The rows of a group lie close to one hidden flat surface of 14 dimensions, which may be shifted away from zero. Surfaces can cross.
In the rows, zero is written as 128.
Some rows, each with its group after it:
[123 162  97 125 166 128 121 141 123 100 134 112 107  93 134 141 159 128
 146 142 124 120 102 141 147] | j_373
[145 160  71 215 119  85  77 106 103 129 138 132 117 215 149 105 106 136
 132 141  83 143 107 166  92] | j_901
[119  69 172 133  92 160 149  96 105 110 160 139 135 123 149 126  99 128
 129 132 149  98  88 137 165] | j_901
[144 166 137 127 115  86  75 140 146 148 118 152 102 175  85 148  85 135
 115 117  54 111 158 123 113] | j_901
[138 160  88 120  87 114  90 100 171 121 108 162 134 136 159 122  67 135
 142 146 153 109 156  97 151] | j_901
[119 138 144 132 142  89 115 142 133 132 137 149 140 160 125 117 106  83
 165 118  85 128 137 128 112] | j_373
[104 147 159 161 157 134 117 191 142  89  94 117 114 147  72 131 148 133
 136 146 115 131 122  93 158] | j_252
[129 133  90 156 117 128 131 137 110 130 118 166 138 135 142 137 142 144
 133 111 170 163 122 155 151] | j_901
[138 122 142 123 111 140 135 197 176  90 105 150 143  89 124 174 149 164
 195 140 110 125 159 126 102] | j_373
[ 93  88 126  98 166 138 103 149 142  93 151 150 143 182 101 189 152  61
 192 100 170  67  99 154 153] | j_755
[135 169 133 108 125 105  96 117  91 124 151 136  84 100 121  87 103 134
 110 126  57 124  99 164 158] | j_755
[119 156 111 142 142 137 126 162 126 114 112 106 126  97 126 113 112 143
 122 140 114 134 136 103 132] | j_252
[118 102 173 134  91 120 156  90 142 179 101 126 115 146 163 150 166  98
 130 155 140 108  98 147 123] | j_373
[147 109 143  95  82 118 117  49 102 162 140 136 130 134 157 109 133 130
  81  98 160 140 117 117 152] | j_373
[149 138 156 148 165 110 159 148 102 137 147 126 120  99 104 125 172 160
 129 128  83 178 125 145 115] | j_901
[160 150 147 122  93 133 144 163 198 137  89 114 125  93 147 128 169 144
 136 152 123 136 177  77  82] | j_755
[112 174 127 110 175 137 114 177 145 109 141 113 100 112  86  79  65  86
 118 150 108  86 140  96 168] | j_252
[141 155 171 136 130 103 127 143 107 165 143 138 102 120 114 102 124 111
 119 136  78 121 107 137 153] | j_755
[133 142 163 174 114 123 131 200 102 188 109 121 121 118 122 128 129 144
 134 161  92 101 103 137 161] | j_252
[108 132 135 110 164 110 132 120 130 161  91  82 153 113 119 109 128 122
 139 163 127 133 139 108 129] | j_901
[148 136  99 113 134 140 132 158 183 103 130 168 130 132 136 141 175 110
 178 132 190 126 138 141 132] | j_755
[147  82 113 145 119 145 125 162 127 163 150 168 167 152 113 187  87 151
 165 131 173  74 134 154 144] | j_755
[104 173 107 120 115 137 129 156 165 122  87 120  77 115 122 133 105 119
 102 138  80 122 148 144  95] | j_252
[107  96 130  99  40 175 109 147 121 131  86 101 120 110 167 132 116 143
  99 111 108  86 128 141  94] | j_755
[153 142 115 153 124 111 121 110 128 140 146 147 130 122 145 147 108 148
 149 158 142 109 112 128 162] | j_373
[112 109 161 106 117 162 118 138 132  86 121 130  91 153  76 114 134 124
  89 108 113 123 123 138 125] | j_901
[122 137 143 133 130 107 124 130 165  90 133 153 121 154 130 130 129 103
 166 133 101 135 135 129 107] | j_252
[114 129 105 132 126 132 128 187 134 138  95 146 119 110 117 184 136 163
 169 145 109 111 122 191 126] | j_373
[120 129  84 158  93 156 137 149 170  64 106 199  95 167 110 144  93 151
 126 119 115 160 150 202  83] | j_252
[113 126 175 114 126 148 188 171 182  94 124 154 106  80 129 191 164 105
 163 122 112 123 132 125 122] | j_373
[114 122 110 157 113 118 104 108 132 149 110 134 132 176 123 178  90 134
 123 136 125  99 125 134 124] | j_252
[133  88 144 162  69 125  98 115 138 104 125 141 166 192 171  90 106 119
 164 142 146 116 124 108 115] | j_373
[ 82 142 178  93  88 139 131 214 115 143  89 131 114 102 122  88  89  83
 106  89  37 128 154 132 109] | j_252
[108 156 119 176 121 102 125 124 135 113 120 144 142 135 170 165 100 113
 160 130 115 125 122  95 143] | j_373
[102 142 132 168 160 101 170  61  98 134 167 137 101 119 148 220  99 110
 114 113  83 122  87 142 136] | j_901
[145 134 157 106 141 124 127 143 128 124 141 118 123 102 122 126 183 122
 140 120 130 128 122 104 144] | j_373
[125 127 153 137 127 120 138 142 134 122 135 133 116 133 128 157 146 120
 143 125  83 125 120 141 105] | j_901
[134 110 114 143 165 136 130 193 143 118 132 177 151 130  75 159 103 163
 196 162 156 110 133 173 165] | j_252
[125 146 127 121 101 159 130 199 155 106 110 178  80 135  83 126 126 127
  93  92 108 145 154 161 114] | j_252
[150 127 121 172 167 131 144 142 154 115 127 122 119 140  99 172 180 177
 158 171 144 139 119 146 116] | j_755
[133 136 116 169  85 122  86 131 171 149  81  93 121 197 132 135 113 126
 125 159 105  86 149 101  73] | j_901
[197 103 168 134 108 120 153  65 140 139 187 168 117 106 133 168 133 178
 132 148 148 114 112 128 156] | j_755
[120  97 141 130 154 123 120 162  91 120 120 101 187 104 132 109 136 167
 187 155 121 135 117 128 134] | j_755
[136 167 113 104 150 109 121 156 169 146 105 149 122 146  80 119 113 106
 104  98 124 161 195  99 107] | j_755
[147 134 154  77 127 144 142 145 115 118 151 119 100  74 107  51 140 137
  92 120  80 156 141 153 106] | j_755
[129 141 177 149 132 118 136 192 120 151  93 115 133 118 106 108 186 134
 137 134 112 157 126 101 142] | j_755
[113  76  94  78 177 127 106 100 123 126 165 143 159 166  98 207 109 105
 164  90 157  81 128 178 116] | j_373
[140 110 151 206 177  87 151 117  69 184 138 155 167 159  74 156 102 197
 126 149 128 177 122 134 167] | j_755
[106  85 157 120 108 139 157 137 133 134 146 153 147 141 154 138 112  76
 161 115 139 100 121 153 115] | j_755
[148 169  83 101  78 136  61 148 155  85 117 163 116 143 144 119 139 123
 122  79 161 126 150  94 146] | j_373
[113 154 144 108 138 113 148 190 164 107 107 156 132  83 127 143 138 114
 181 126  81 155 162 129 108] | j_252
[109 127 104  95 158 145 152 146 137 106 105 133 118  80 111 196 173 158
 142 114 125 147 130 171 111] | j_373
[136 121 145 151  75 126 152 126 159 147  86 143 116 120 147 157 132 174
 138 164 102 138 136 156  95] | j_373
[145 131 131 128 122 112 118 146 136 153 136 137 134 153 133 154 152  98
 130  90 114 129 147 120  93] | j_901
[175 210 112 152 184 104  53 150 143 101 147  96  74 152  43 134 128 164
 104 149  74 100 132  77 149] | j_901
[103 143 131 202 124 151 158 205 124  88 104 129 101 136 126  89 127 130
 135 158  71 155 109 174  95] | j_252
[102 135 109 107 118 115 113  50 133 148 109  81 118 163 161 145 128  79
  88 110 129 110 126 106  97] | j_901
[108  86 179 117 121 110 133 102 112 127 148 150 170 143 141 113  73  98
 158 126 129 112 123 108 157] | j_252
[132 127 100 138 146 100 105 121 161 111 105 117 175 160 153 113 165 116
 195 151 156 150 144 103  94] | j_901
[102 140 174 170 109 154 116 189 126 101  74 117  94 148  67 114 129 155
  84 139 101 133 121  99 158] | j_252
[130 127 131 135 119 131 125 144 134 144 130 124 117 136 119 142 110 129
 124 136  98 100 136 139 110] | j_755
[128 163 138 123 159  89 132  75 128 113 158 116 113  91 147 151 117 125
 149 149  82 122 106 117 143] | j_901
[105  98 159 146  97 134 144 139 116 100 145 135 107 153 159 138 156  89
 139 102  64 130  94 189  74] | j_901
[131 116 162 110 118 114  76 166 128 133 126  99 148 170 127 108 158  93
 155 104  94  99 137  95  94] | j_373
[134  97  99 136 155 130 165 138 140 143 127 137 171 126 129 128 128 142
 175 161 165 146 145 165 101] | j_755
[119 153 125 126 139 133 153 119 151 137 125 132 105 103 134 146 116 107
 126 150 152 104 119 119 163] | j_252
[121 117 193 118 133 108 107 130 105 155 140  87 127 161 123  87 151  72
 135 133  92  88 101 100 131] | j_252
[129 140 149 136  89 108 122 137 146 204 110 175  93 185 111 168 122  82
 110 113 125  90 122 158 146] | j_373

New rows, each followed by its group:
[147 125  95 100  73 136 103  85 147  90 156 212 112 153 140  89  59 119
 108  96 157 140 146 165 145] | j_373
[124 141 131  95  84 120 111 163 145 141 107 130 126 105 177 116 147  95
 163 124  99 103 130 144 109] | j_901
[163 158 144  79 123 101 117 137 141 106 150 143 132  65 161  58 137 128
 174 142  90 147 142 123 128] | j_901
[ 90 101 115 172 122 169 192 132 147 160  87  97 138 157 144 174 141  96
  89 121 181 127 141 114  82] | j_901
[ 72 144  83 105  93 145  96 122 155  70  41 142 130 121 117 155  62 174
  95 106 121 157 178 105 118] | j_252
[ 76  99 125 104 112 142  79 105 149  32  87 158 140 196  87 125 100 129
 124  93 153 152 152 109 132] | j_252
[104 104 144 130  89 124  90  64 120 130  73  88 133 161 130 137 124 166
  96 150 129 115 117 102 128] | j_252
[129 147 106 136 141 127 128 101  96 131 160 110 103 156 133  87 131  84
  71  85  99 151 123 142  89] | j_901
[151 127 143 137 129 132 142 156 156 100 149 163 111 143 105 129 157 122
 146 125 121 143 132 145 116] | j_252
[164 147 126  93 114 145 116 144 174  79 172 147 107 114 147 105 153  92
 150 114 139 104 139 111 122] | j_755
[130 161  95 190 145 113  80 115 147  71 118 101 111 175 123 120 123 158
 162 196 101 109 102 122 125] | j_901
[155 106 126 204 138 151 146 202 125 107 175 162 144 147 104 168  90 156
 167 136 121 103 130 142 122] | j_755
[147 122 142 122 130 133 134 159 114 130 159 143 147 110 118 110 107 131
 123  98 114 139 154 113 122] | j_252
[142 117 171 192  86 128 134 152 111 109 118 150 142 128 126 101 107 194
 125 151 102 168 127 105 145] | j_252
[130 117 121 146 142 118 115 125 117 108 143 119 152 146 133 116 117 131
 152 133 125 129 129 121 113] | j_252
[135  84 156 147 116 142 117 146 114 103 135 139 146 143 129 151 179 158
 172 141 165 116  90 138 160] | j_901
[184 175  87  60 113  96 108  68 210  99 150 157  94  93 161 114 129 128
 158 146 106 133 164 150  83] | j_252
[122 115 202 138 118 106 179 117 146 162 145 164 119 133 135 154 122  83
 133 125 108 123 123 121 141] | j_373
[144 209  93 138 141  75 107 153 132 164 124 136 104 114 140 119 111 115
 131 122  43 144 149 143 100] | j_901
[168 115 108 144 119 130 107 143 115 150 145 138 136 158 105 146 137 161
 118 111 125 125 139 150  98] | j_252
[115  92 187  89 155 111 120 109 106 105 152 138 142 116  97 118 114 134
 161 140 106 119 106 131 167] | j_901
[ 95 120 133  88 145 160 160 142 155 117 104 129 109  97  95 142 114 123
 119 141 148 115 140 144 138] | j_252
[134 115 150 142 119 152 139 180 133 149 133 123 119 151 106 133 143 105
 116 116 129 101 134 125 115] | j_755
[119  96 156 125 124 144 116 118 137 152 115  89 137 183  96 126 116 111
  92 122 142  98 144  91 106] | j_901
[159 136 169 174  71 137 160 136 142 146 118 131  95 111 145 140 130 164
  96 144  89 136 134 113 104] | j_755
[126 131  70 100  65 163  81 127 157  87  71 100 152 127 198  92 197 128
 134 111 218 142 138  85 113] | j_755
[142 132 196 121 111 122 102 160 151 118 107 118  88 125  80 143 141 167
 140 162  45  96 122 125 123] | j_901
[133  94 148  89  94 112 147  85 126 161 119 158 146 104 152 145 134 145
 142 123 139 147 130 157 128] | j_373
[119 121 165 132 112 150 142 169 127  94 127 142 115 130 117 114 158 111
 113  85 117 153 133 115 124] | j_755
[128  97 113 114  95 180 133 180 177 104 120 137 117 132 118 189 102 140
 139 117 120  78 162 155  69] | j_755
[139 144 122 126 162 133  91  92 132  61 182 117  93 142 116 183 161 112
 130 109 142  82  86  90 164] | j_901
[112 131 128 148 141 104 152 136 145 125 131 183 161 125 137 193  65 120
 175 126 132 123 148 110 154] | j_252
[140 112 122 153  95 154 155 132 145 150 125 166  94 129 146 137 142 140
 158 193 177  86  75 210 171] | j_373
[179 178 135 129  84  90  85 130 155 139 127 156 113 121 135 140 127 164
 120 116  88 140 160  84 133] | j_252
[148 120 148 142 119 146 156 107 147 122 164 116 116 123 146 159 127 112
 109 119 131 101 131  87 110] | j_901
[117 151 140  88 129 156  84 182 172  63 102 106  82 135  74  94 146 120
 128 142 105 100 136 116 130] | j_901
[143 113 120 176 115 119 118 108 106 128 146 140 127 174 140 153 141 141
 125 116 131 134 102 143 127] | j_901
[110 154 105 141 136 163 149 152 146  88 134 134  83 138 116 112 122  80
  83  96 130 139 136 130 111] | j_252
[112 157  85  80 141 121  76 146 145 125  75  95 127 111 141 136 194 125
 171 147 156 109 111 132 145] | j_252
[113 103 133 140 122 126 138 141 114 135 119 169 161 150 126 137 119 125
 143 101 160 153 133 140 148] | j_755
[150 152 119 156 103 140 164 158 144 121 136 193 116  93 139 150 114 143
 124 115 150 149 138 128 160] | j_252
[161 132 134 120  91 153 128 110 160  94 159 155 102 116 148 126 129 124
 123 130 166 105 117 110 161] | j_373
[109 130 108 105 112 154 156 109 147 131 120 127 102  99 139 105  63 125
 109 159 109 111 137 174 104] | j_252
[ 80  68 103 186  90 182 148 121 129  61 101 106 165 188 169 154 135 119
 113  89 171 153 139 108  59] | j_755
[102  97 140 152  88 102 163 102 132 188 101 161 168 133 172 183  70 124
 150 138 126 120 138 135 121] | j_901
[118  89 145 136  76 168 174 176 132 144 102 187 137 123 126 145 127 138
 113  94 168 158 144 164 134] | j_901
[122 122 117 119 127 136 102 136 156  93 119 125 144 152 124 101 120 115
 153 142 159 116 140 108 133] | j_901
[123  98 152 127 115 140 136 106 132 121 154 144 115 166 125 101 109  89
 126 131 128 112 113 160 117] | j_252
[139  65 171 127  72 156 144 147 144 114 104 146 159 133 149 113 177 153
 164 142 172 144 129 132 115] | j_901
[100 129 123 119 125 139 121 152 119 112 126 127 129 131 140  84 105  90
 140 126 112 120 121 149 123] | j_252
[108  81 173 126 154 159 167 142  88  84 153 108 135  99 109  97 141 146
 128 127 110 152 103 151 122] | j_373
[120  92 195 164 111 156 180 170 149 129 103 117 126 108 127 188 181 158
 152 159 122 116 112 118 117] | j_373
[123 121 138 121 118 139 145 148 134 102 110 141 118 119 122  95 160 138
 135 134 123 166 127 165 113] | j_373
[160  87 170 120  74 154 158 138 157 150 132 157 135 120 142 152 161 137
 130 121 175 117 140 109 135] | j_755
[109 129 127 176 101 130 145 140 108 135 126 138 124 138 148 114  73 126
 107 124  80 140 130 146 100] | j_755
[106  66 145 129  66 179 127 190 102 120 112 168 125 144 106 107  99 159
 133 122 113 119 114 220 125] | j_373
[121 112 142  90 110 128 138 113 117 149 130 129 139 108 145 106 119 105
 119 111 141 127 134 127 135] | j_901
[170 146 145 118 111 105 106 129 159 126 112 116 124 106 142 161 220 165
 159 136 120 140 132  99 111] | j_901
[177  68 164 117  78 173 123 154 130  82 156 145 142 109 121  69 129 197
 151 157 152 124 127 144 132] | j_373
[152 131 143 115  72 140 128 161 119 152 122 173 118 103 128 129 119 148
 101  94 128 138 142 133 154] | j_252
[167 141 163 161  97 140 145 132 174 105 151 178 100 152 126 130 157 109
 125 130 184 129 121  88 173] | j_373
[130 101 175 118 137  98 130 100 120 118 140 149 152 118 123 167 127 157
 163 132 114 137 118 114 153] | j_755
